There are 4 nested groupings, the coarsest first. Each group lies inside one group of the grouping before and may be the whole of it. The rows also spread widely along 15 directions, which tell nothing about the answers.
In the rows, zero is written as 128.
Known rows, each followed by its group in each grouping:
[130 175 126 133 103 123 110 141 168 115 152 125 104  76 120 141 129 124
 112 136 160 151 121]	Z_349 fup Nagi robul
[174 141 132  90 131 129 102 139 124 182  86 192 137 127 118 123  64 121
 126  97 158 119  71]	Z_716 rez Lodud Veduk
[ 97 113  60 122 108 162 156 132 138 138 108 141 135 152 138 175 200 145
 172  86 100 140 187]	Z_349 sugal gel peto
[118 127 131  54 110 162 115 117  93  97 145 118 124 109 145 174 165 156
 152 119  95 184 150]	Z_349 sugal tidil Kevum
[141 191 113 119  75 132 173 168 181 109 125 134 121 122 120 113 143 127
 106 144 152 134  97]	Z_438 femap vuzos Mulab
[106 148 136 108 119 152  74 133  91  88 130 157 123 175 156 156  87 156
 117 177 164 144 115]	Z_49 Selak poges Pur
[136 117 124 122 120 134 146 115 125 114  95 134 108 181  77 141 131 117
 146 104 134 118 178]	Z_349 fup dotu zirov
[209  76 123 100 100  98 145 146  65 124 136 156  82  79 147 109 162  83
  88 126 168 116  62]	Z_49 Selak des Nubu
[179 147 109 127 121  79 108 135 111  86 180 115 112  49 157 213 180 166
 142  82 100 120 117]	Z_716 tir Biso roz
[101 162 133 119 143  98 114 124  40 106 158  60  31 113 156 165 128 132
 141 138 159 113 162]	Z_716 sugu mulil Difim
[142 133 110 119 137 111 112 136 154 101 136 145 118  98 102 176 158 104
 154 118 145 168 163]	Z_49 gar vitat sof
[125 135 120  54 136  80 167 145 133 159 106 116 103  38  91 183  98 138
 127 120 151 175 127]	Z_716 rez vavo fivir
[181 127 172  95  43  98 174 146 115 122 196 139 117  55 205 137 113  71
 138 121  91 137 142]	Z_349 fup Meku kam
[ 84 132  68 160 129 147  82  83 125 144 173  85 108  85 159 139 179 178
 137 119 112 124 109]	Z_49 gar domik Muvi
[103 154  76  78  69 109 141  76 120 165 123 124  82 135 165 149  71 107
 160 157 110 150 148]	Z_438 dun tunok Kag
[ 72 125  68 138 120 111 135 126 106 124  97 125 117 162 106 164 114 177
 141 125 146 129 153]	Z_349 Mefub fopa ped
[187 176 193 106 116  94 142 149 170  66 145 125 103 111  87 189 114 101
 126 146 143 147 168]	Z_49 doko repin zage
[ 79 132  68 105  76  91 170 160 157 114 129 123  99  54 108 171 119 139
 101 172 191 193 148]	Z_438 femap vuzos Vula
[ 68 119 104 137 171  90 132 116  83 114  93 132 108 213 109 108 102 100
 168 144 143 109 152]	Z_349 fup dotu Gemuv
[ 88 156 135 140 130 129 176 189 122 113 129 118 147 136 146 138 151 164
 132 115 127 109 129]	Z_349 fup Meku nal
[127  94  62 109  78  97 131 108 133 146 111 185 144 129 136 152  92 127
 140 133 120 147 118]	Z_349 sugal tidil Rodus
[141 138 124 131 133 114  94 113  72 165 120 136  86 161 148 158  75 133
 141 110 143  84 129]	Z_49 fef Far bidag
[130  57 164  80  99 176 164 104  65  87 133 114 113 165 123  99 158 116
 121 132 127 129 156]	Z_716 sugu zubim Bolev
[ 64 130  86 109 136 159 105  73 168 138 124 131 146 119  88  71 157  91
 190  99 111 183 165]	Z_716 tir Biso Pokav
[ 93 148  85 101  60 136 181 131 167 151 123 133 126 113 145 123 113 134
 120 163 134 150 124]	Z_49 fef Far Kurob
[148 118 126 110  93  88 157 124 110 130 138 129 125  89 124 128 112 118
 143 104 116 138 136]	Z_49 gar domik zaz
[133  79  67 137  56  96 176 148 123 115 123 189 151 131 160 129 120 116
 129 132 139 123 125]	Z_716 sugu san keku
[174  60 153 106 129 123 105  94  54 119 144 150 140 131 136 119 120 130
 143  77 105 102 108]	Z_716 sugu zubim revab
[145 147 156 115  90 118 132 174 101 118 179 139 101  62 183 160 134  88
 142 113 150 154 173]	Z_49 fef dusim vopu
[153 115 105 162 112 139 142 154 166 189  95 148 131  89  86 154 121 183
  74  77 184  81  88]	Z_716 tir Biso Pokav
[101  85  60 197 156  90 120 154  92 160  95 177 157 149 117 104 139 134
 161  53 154  85 129]	Z_49 Selak poges Pur
[137  92  89 167 121 100 106 142 121 122 162 153 101 110 169 216 142 131
 119 139 161 105 147]	Z_49 fef Far Kurob
[121 127 139 143 138 104 102 157 109 101 148 159 128 126 151 140 113 110
 126 141 161 125 117]	Z_349 fup dotu Gemuv
[ 90 114 109 141 152  74 110 133 105 119 147 175 145 151 177 116  92  71
 173 162 134 133 120]	Z_49 gar vitat sof
[101 104 110 116 116 100 103  79 128  95 179 102  84  92 148 187 109 137
 112 196 143 144 133]	Z_716 sugu zubim revab
[180 106  94 146  90 125 130 133 161 148 160 142  62  69 148 240 176  77
 154  82 149 129 240]	Z_716 rez Lodud Veduk
[114 102 131 122  96 107 131 164  80 127 133 171 154 117 160 125  86 137
 120 120 150 133 113]	Z_349 sugal gel peto
[128 162  64  84  65  85 185 138 139 179  81 142 105  93 102 133  79 133
 136 112 146 154 129]	Z_49 fef Far Kurob
[133 151 112  99  94 160 124 115 147 130 136 144 126 127 154 146 137 128
 152 121 112 142 132]	Z_716 sugu san keku
[152  90 160 119 164  94 112 100 102 135 157 139 105 141 157 170 114  77
 157 132 107 100 131]	Z_349 Mefub fopa ped
[198 114 120 127 140  99 145 166 123 190 113 170 104 118 166 203 110 136
  90 128 159  59  53]	Z_49 fef Far bidag
[ 58 113 177 149 148 153 107 165 166  98 175 157 189  99 138 106 119 109
 136 141 164 162 151]	Z_716 sugu zubim revab
[108 136 106 127  78 140 162  84 158 145 135  84  77 126 121 130 123 143
  96 167 132 109 124]	Z_349 fup dotu Gemuv
[126 141 174 119 188 184  59 107 138 136 126 127 106 146  75  98 142  93
 134 112 169 135 129]	Z_49 fef Far bidag
[137 126 162 105  96 161 111  99  78 110 171 106  59 145 179  99 132  75
 116 174 138 118 123]	Z_349 fup Meku nal
[141 102  90  96  60  97 207 155 107 137 111 164 139 111 148  85 125  96
 130 130 130 142 103]	Z_49 gar vitat sof
[ 87 151 131 167 170  50 105 140  69  67 137 118 113 163 103 131 108 105
 195  90 131 121 203]	Z_349 fup Nagi robul
[ 86  80 108 162 120 103 129  92 150 127 112 143 142 164  69  90  86 119
 118 145 151 116 134]	Z_349 sugal tidil Kevum

New rows, each followed by its group in each grouping:
[163 109 131 116 127  89 111 105 100  99 133 127  80 123  87 146 117  98
 126 128 158 130 145]	Z_49 fef Far Kurob
[102 102  95 131 139 145 126 109 144 144  89 173 192 200 104 138 110 171
 164  88  96 110 122]	Z_438 femap vuzos Vula
[125 137 117 153  77  73 190 171 133 134 137 130 131  99 152 206  94 165
 132 115 128 107 179]	Z_49 doko repin zage
[101 161  80 158  80 126 141 187 180  81 147 191 161 157 179 144 144 108
 140 164 152 144 134]	Z_438 femap vuzos Mulab
[150 112 144 120  92 145 142 148 122  91 160 132 142  99 133 107 164 143
  98 118 136 130  91]	Z_438 femap vuzos Mulab
[119 145 153 168 125 111 160 136 141 115 154  79  79 117 101 113 154  93
 122 115 158  95 169]	Z_438 dun tunok Kag
[130  93 101 174 137  86 104  71 175 124 141 108  94 114  64 175 113 141
 100 140 158 101 136]	Z_438 dun tunok Kag
[137 136  85 149 140 129 115 134 115 127 114 134 115 137 125 121 172 150
 124 114 146 105  84]	Z_49 doko repin zage
[118 105  88 140  92  88 133 103 134 115 158 122 123  83 121 120 146 118
 140 114 113 142 139]	Z_349 sugal tidil Kevum
[126 116  95 181 107  55 100 144 146 129 162 173 146  57 133 125  88 100
 140  99 160 131 133]	Z_716 rez vavo fivir
[120 119 125 157 130 111 125 135 121 123 137 148 141 150 136 117 119 113
 146 118 133 108 132]	Z_49 gar domik Muvi
[119 111 102 140 124  93 135 116 126 117 127 132 124 136 108 134 133 125
 141 118 122 119 135]	Z_349 sugal tidil Kevum
[108 103  99 141  62 120 155 109  81 127 148 101  96  87 117  46 142 116
 119 105 149 134 141]	Z_49 fef dusim vopu
[146 107  69 102  40 143 156 118 129 112 125 135 127  93 115 151 164 166
 122  91 121 161 149]	Z_438 dun tunok Kag
[172 155 108 121 133 178  83 126 114 155 106 132  95 130 128 144 161 178
  93 113 161 101  53]	Z_49 doko repin zage
[194 137 153 122  75  89 119 133  50  81 181  98  47  91 156 154 123 119
  98 126 156 106 126]	Z_438 femap vuzos Mulab
[160 168 196 118 155 170  83 135 148  85 167  89  74  93 103 163 167 126
  93 138 173 129 129]	Z_716 rez vavo fivir
[150 168 140 154 136 130 129 145 130 127 141  97  80 113 110  99 164 122
  99 118 169  88  90]	Z_49 fef Far Kurob
[108 143 130 150 105 134 108 145 164  96 139 160 148 132 119 140 104 134
 117 142 167 136 139]	Z_716 tir Biso Pokav
[ 91 124 128 118 140 123 174 165 182 112 128 126 136 110 109 155 162 128
 107 167 152 146 121]	Z_349 sugal tidil Kevum
[124 187 133 155 151  72 158 216 171  39 132 156 188 129 108 159 166 149
 154 119 131 141 132]	Z_49 doko repin zage
[189 107 184 140  87 149 167 120  87 162 120 104 113 141  93  87 112 155
  97  53 127  50 120]	Z_49 fef Far Kurob
[124 121 157 118 148 101 141 153 100  72 146 130 139 134 134 125 135 128
 127 141 134 119 108]	Z_716 rez vavo fivir
[152  69 142 116 121 116 141 128 153 122 171 125 122  37 112 174 172 108
 113 107 141 154 148]	Z_438 dun tunok Kag
[126  99 102 127  64 148 142  86 166 205 123 147 112 128 147 159  64 135
 101 144 139 104 126]	Z_438 dun tunok Kag
[ 92 146 142 148 132  93 100 123 194 118 175 151 147 104 149 165  74 105
 130 178 144 141 127]	Z_438 dun tunok Kag
[162 125 133 135  83 125 164 151 153 120 165 132 105 103 162 177 154 114
 109 142 136 107 141]	Z_49 fef Far bidag
[107 103 195 151 180 173 120 123 151 109 143 113 179 145  81  62 155 150
 104 122 134 101  77]	Z_49 gar vitat sof
[103 104 144 158 115  99 161 124 123  87 138 120 137 163  99 129 109 137
 131 134 132 104 172]	Z_49 fef dusim vopu
[121 117 139 112 121 100 146 144 136  98 129 150 138 123 112 133 103 110
 128 144 149 142 135]	Z_716 rez vavo fivir
[121 105  96 129 110 113 121  73  96 145 129  97  65 131 119 153 107 142
 122 134 144 101 141]	Z_716 sugu mulil Difim
[151  70  80 117  81  65 154 100 107  50 153 156 130 147 149 173 145 105
 162 144  88 134 167]	Z_716 rez vavo fivir
[118 187  88 169 139 142  66 161 169  90 114 193 132 188 130 104 124 110
 120 165 197 119  82]	Z_716 rez Lodud Veduk
[157 153 118 152 105  33 160 185  53 164 125 124  92  91 157 172  59 171
 110  84 161  61  94]	Z_438 femap vuzos Vula
[ 64 143 138 161 135  94 108 115 117  83 177  82 117 100 107 106 116 142
 131 144 145 136 152]	Z_49 fef Far bidag
[122 132 122 125 110 126 135 132 119  98 136 131 119 145 119 122 138 116
 142 120 137 133 147]	Z_438 femap vuzos Mulab
[115 119  76 123 160 119  89 113  67 121  88 157 144 174  97 110 140 139
 194  63 118 139 139]	Z_49 gar vitat sof
[ 68 110  57 158 117 118 121 136 112 106 112 150 167 151 120 138 125 203
 139 109 138 124 132]	Z_716 rez Lodud Veduk
[159 140 138 129 125 123 136 141 131  73 122 130 128 158  92 145 165 145
 121 112 127 113 122]	Z_349 sugal gel peto
[ 70 169  71 121 130 119 133 142 186 154  66 174 157 171  95 116  75 151
 119 169 166 143  76]	Z_349 sugal gel peto
[190 110 133 164 101 135  89 130 158 138 167 185 140  91 144 121 150  60
 153  75 135 127 146]	Z_49 gar vitat sof
[ 74 193 124  94  93 124 108 179  81  68 144 170 128 182 221 150  70 126
 139 210 161 162 116]	Z_438 dun tunok Kag
[180  80 131 102  81 137 121  84  93 183 110 137  73 115  98  95  76 105
  83 117 175 106  90]	Z_438 femap vuzos Vula
[128 110 163 156 143  98 123 147  66  95 159 111 123 113 131 112 131 141
 126  95 146  91 122]	Z_716 sugu mulil Difim
[100 127  72  82 105  98 143  99  70 182  94 132  95 124 140 127  74 125
 169 103 127 139 141]	Z_716 sugu zubim Bolev
[113 113 158 108 150 109 148 119 123 129 155  99 132 103 131 138 117 159
 106 147 119 109  75]	Z_438 femap vuzos Mulab
[116 125  40 176  73  55 200 144 106 139 116 100  94  99 107  86 142 152
 105 102 156  84  99]	Z_438 femap vuzos Mulab
[110 129 111 154 176 108  80 116 123 152 128 161 106 165 136 124 109  64
 171 126 156 110 142]	Z_49 fef Far Kurob
[176 135 149 132  76 124 142 133 107 138 157 127  88 117 170 141 114 110
 107 120 139  87 118]	Z_438 dun tunok Kag
[ 56 135 124 122 117 132 137 119 179 119 145 145 142 160 145 131  85 101
 139 198 141 152 146]	Z_438 femap vuzos Mulab
[117  70 105  86 111 127 133  84 173 170 108 183 176 129 117 162  79 136
 134 140 102 151 110]	Z_349 sugal gel peto
[117  75  90 147 127  94 128 158 125 112 129 169 175  83 111 173 137 173
 133  83 148 138 134]	Z_716 sugu mulil Difim
[ 92 102 125 129 133  95 200 111 176 153 122 101 141 121 101 168 103 164
 124 139 107  94 141]	Z_716 rez Lodud Veduk
[ 92 101 108 147  98 127 116 104  96  98 146 129 101 164 148 111 101 127
 111 176 161 109 132]	Z_716 rez Lodud Veduk
[134 119 129  73  51 125 144  62 147 164 109 159 143 148 118 118   8 129
 136 144 104 138 127]	Z_716 sugu zubim revab
[186 113 112 128  79  57 139 150 100  69 154 157 124  90 135 182 125 127
 138  98 126 130 152]	Z_716 rez vavo fivir
[165 125 123 145 130 136  91 130 124 104 141 159 139 136 133 145 163 132
 142  90 125 114 120]	Z_49 Selak poges Pur
[167 169 108 118 140 121 103 127 137 142  93 178 116 167 116  87 125  71
 155 112 145 119  86]	Z_49 Selak poges Pur
[127 118  78 132  68 128 132 137 116 166 100 166 123 118 110  91  87 133
 110 100 178 131 108]	Z_438 femap vuzos Mulab
[ 72 209 180 140 201  90 107 154  95  29 147  66 120 172 102 116 131 186
 111 177 144 105  71]	Z_349 sugal gel peto
[106 148 122 147 137  96 120 117 151 141 125 140 130 130 106  99  87 104
 149 120 147 116 124]	Z_716 sugu mulil Difim
[145  84  86 138 107 132 107 117 150 146 132 195 130 139 163 156 116  98
 125 148 155 115 108]	Z_716 sugu zubim revab
[220  83 124 143 111 113 132 117 101  67 151 135 155 118  89 147 222 156
 155  19  70  98 144]	Z_49 fef Far bidag
[136 136 148 174 143  93 100 126 146  97 173 117 108 113 131 180 115 135
 119 135 146  91 141]	Z_716 rez vavo fivir
[ 91 152 137 136 127 121 101  94 120 119 150  89  93 121 104 112 107 128
 136 133 141 134 143]	Z_349 Mefub fopa ped
[106 172 126 165 127  88 128 170 181 117 153 124 111  74 110 165 129 109
 127 128 171 141 161]	Z_349 sugal tidil Rodus
[101 142  57 129 128 118  85  95  97 147 107 164 108 174 150 111 106  99
 185 116 135 128 133]	Z_716 sugu mulil Difim
[159 171 171 114 122 121  93 134 122  91 145 146 122 127 125 107 107  96
 137 136 144 145 115]	Z_49 doko repin zage
[110 167 127 182 172 113  91 116 133 120 133  87  89 136  79 157 138 148
 155  78 151  91 178]	Z_716 sugu mulil Difim
[159 180 108 158  66  88 167 158 140 163 112 132 132  95 107  99  89 155
 121  69 138  96 106]	Z_49 gar domik Muvi
[164  72 117 105 141 132 123 143 126  70 120 182 164 141 107 156 178 138
 125 118 134 139 106]	Z_716 rez Lodud Veduk
[192  89  89 225 151  28  98 126 133  80 159 177 120 146 128 159 160  73
 152  99 135  60 131]	Z_49 Selak poges Pur
[ 87  88 115 146  84 140 143 124 143  93 145 121 128 119 108 171 120 169
 103 146 163 139 184]	Z_716 sugu zubim Bolev
[ 89 128  76 117 108  67 147  99  64 107 117 138 130 205 170 120  70 154
 154 172  97  96  92]	Z_49 fef Far Kurob
[ 91  79  49 102 127 105 134  97 134 113  88 182 162 169  93 109 130 100
 179 137 118 179 142]	Z_49 gar domik Muvi
[157 160 114  95  80  94 193 146 161 108 130 137 118 117 146 153 132 114
 132 151 115 127 112]	Z_716 sugu mulil Difim
[161 126 142 138 103 125 141 144  69 116 119 114  96 132  96 104 152 125
 130  56 145 103 157]	Z_349 sugal gel peto
[133 140 108 150 117 114 137 144 143 157 126 125 115  88 114 160 121 162
 119  87 155 103 127]	Z_716 sugu zubim revab
[142  69  65 153  79  50 152 124 107 165 117 158 129  70 103 114  96 125
 121  80 145 118 117]	Z_349 sugal tidil Kevum
[114 123 137  77 120 163 118  99  91 127 135 102 112 118 128 117 141 155
 126 127 116 148  98]	Z_349 Mefub fopa ped
[138 137 125 155 145  76 120 122 151 158 147 156 136 116 160 128  96  89
 151 135 121  97  95]	Z_49 doko repin zage
[103  89  90 144 112 119 150 150 105 127 121 168 127 156 154 141 133  94
 160 113 147 120 182]	Z_716 rez vavo fivir
[129 148  78 135  79 105 138  89 111  90  91 112 116 181  67 133  99 201
 131 107 124 105 136]	Z_716 sugu mulil Difim
[144 124 122 122  97 112 138 120 148 139 123 144 129 124 116 182 101 146
 130 111 120 122 149]	Z_349 sugal gel peto
[108 173 133 112 114 148 145 164 159  72 115 131 180 122  71 109 156 190
 128 102 130 165 118]	Z_49 fef dusim vopu
[ 96 133  90 129 129 137  99 118 215 146 165 130 128  48 119 228 155 139
 152 114 133 183 188]	Z_438 femap vuzos Mulab
[118 175 145 139 183 105 127 154 115 101 147 108 116 153 164 171 157 153
 139 146 117  84  91]	Z_49 Selak des Nubu
[154 200 174 147 126 141  88 154 166 118 155 113  73  89 110 173 122 114
 106 127 190 130 157]	Z_49 Selak poges Pur
[ 91 158 194  93 163 143 137 166 186 155 117 126 137  70  58 115 104  92
 126 115 178 183 153]	Z_349 sugal tidil Rodus
[127 120  80 162 102 142 104 126 183  74 139 145 110 119  77 157 203 101
 137 112 162 166 200]	Z_349 sugal gel peto
[ 63 117  99 129 127 149 155 110 157 182  76 113 128 140  64 115  82 181
 102 128 167 115 124]	Z_716 rez vavo fivir
[179 170 187  98 126 120 123 131  86  88 140 105  70 131 114  99 133  79
 128 133 150 127 126]	Z_49 doko repin zage
[118 101 155 173  93 141 144 141 163 147 193 148 136  97 178  68 136  48
 122 133 145 106 129]	Z_438 femap vuzos Mulab
[126 190 105 162 109 110 108  96 212 179 148 135  91 123 132 152  91  62
 177 114 126 118 181]	Z_438 femap vuzos Vula
[141 146 113 132 135 118 157 142 205 119 137 130 138  86  81 135 193  99
 151  95 122 146 148]	Z_49 fef Far bidag
[ 16  92  70 188 137 126 150 132 132 101 133 130 183 163 124  92 168 159
 164 119 119 125 166]	Z_49 Selak des Nubu
[109  74  74 167 141  42 133 114  51 173 123 141 101 141 173 167  69 144
 132 123 143  50 104]	Z_716 tir Biso Pokav
[149  98 134 105  91 122 127 113 123  97 149 141 144 113 119 152 117 152
 119 121 119 141 122]	Z_438 femap vuzos Mulab
[100  73 117 131 126  97 174  99 146 150 150 129 138 130 157 162 112 126
 133 163 100 101 129]	Z_49 fef dusim vopu
[145 177 156 109 117  68 226 192 169 142 105 124 128  89  96 125 100 109
 122 113 146 112 118]	Z_716 rez vavo fivir
[109 130 117 171 160  97  94 169 109  87 149 158 148 133 140 133 144 121
 149 119 157 127 127]	Z_49 gar domik Muvi
[ 68 138 126 167 148  57 152 155 110  97 148 132 135 150 150 102  96  89
 163 146 140 104 151]	Z_716 rez vavo fivir
[139 129 159 139  92 135 146 140 115 110 150 127 127 132 141 106 114 133
 111 121 138  95 126]	Z_716 rez Lodud Veduk
[104 105 139 154 115  72 176 154 144 147 126 140 156 111 107 132  81 130
 126 110 135 106 143]	Z_349 sugal tidil Kevum
[135 124 103 169  98 133 100 133 135 106 137 147 112 120 108 102 135 121
 104 118 182 117 124]	Z_716 rez vavo fivir
[124 139 152 111 126 142 150 165 127 132 130 111 125  78 105 122 147 144
 109 108 159 146 119]	Z_49 gar domik Muvi
[123 128 120 101 109 138 141  97 139 125 153 124 103 140 180 144 130 115
 125 186 114 114  95]	Z_716 sugu san keku
[171 183  91 101  99 106 101 154 106  92 124 152  90  99 132 150 146 122
 131 115 165 153 105]	Z_716 tir Biso Pokav
[ 85 171 132 154 129 159  79 124 157  93 155 125 127 129 117 107 145 114
 149 138 153 161 164]	Z_49 doko repin zage
[172 146 137 150 100 115 113 164 167 102 173 137 113  44 131 160 148 136
  83 125 175 126 102]	Z_716 rez Lodud Veduk
[ 91  84  73 124 106  82 176 148 107 165 114 179 179 111 170 105 104 128
 154 122 115 133 100]	Z_49 doko repin zage
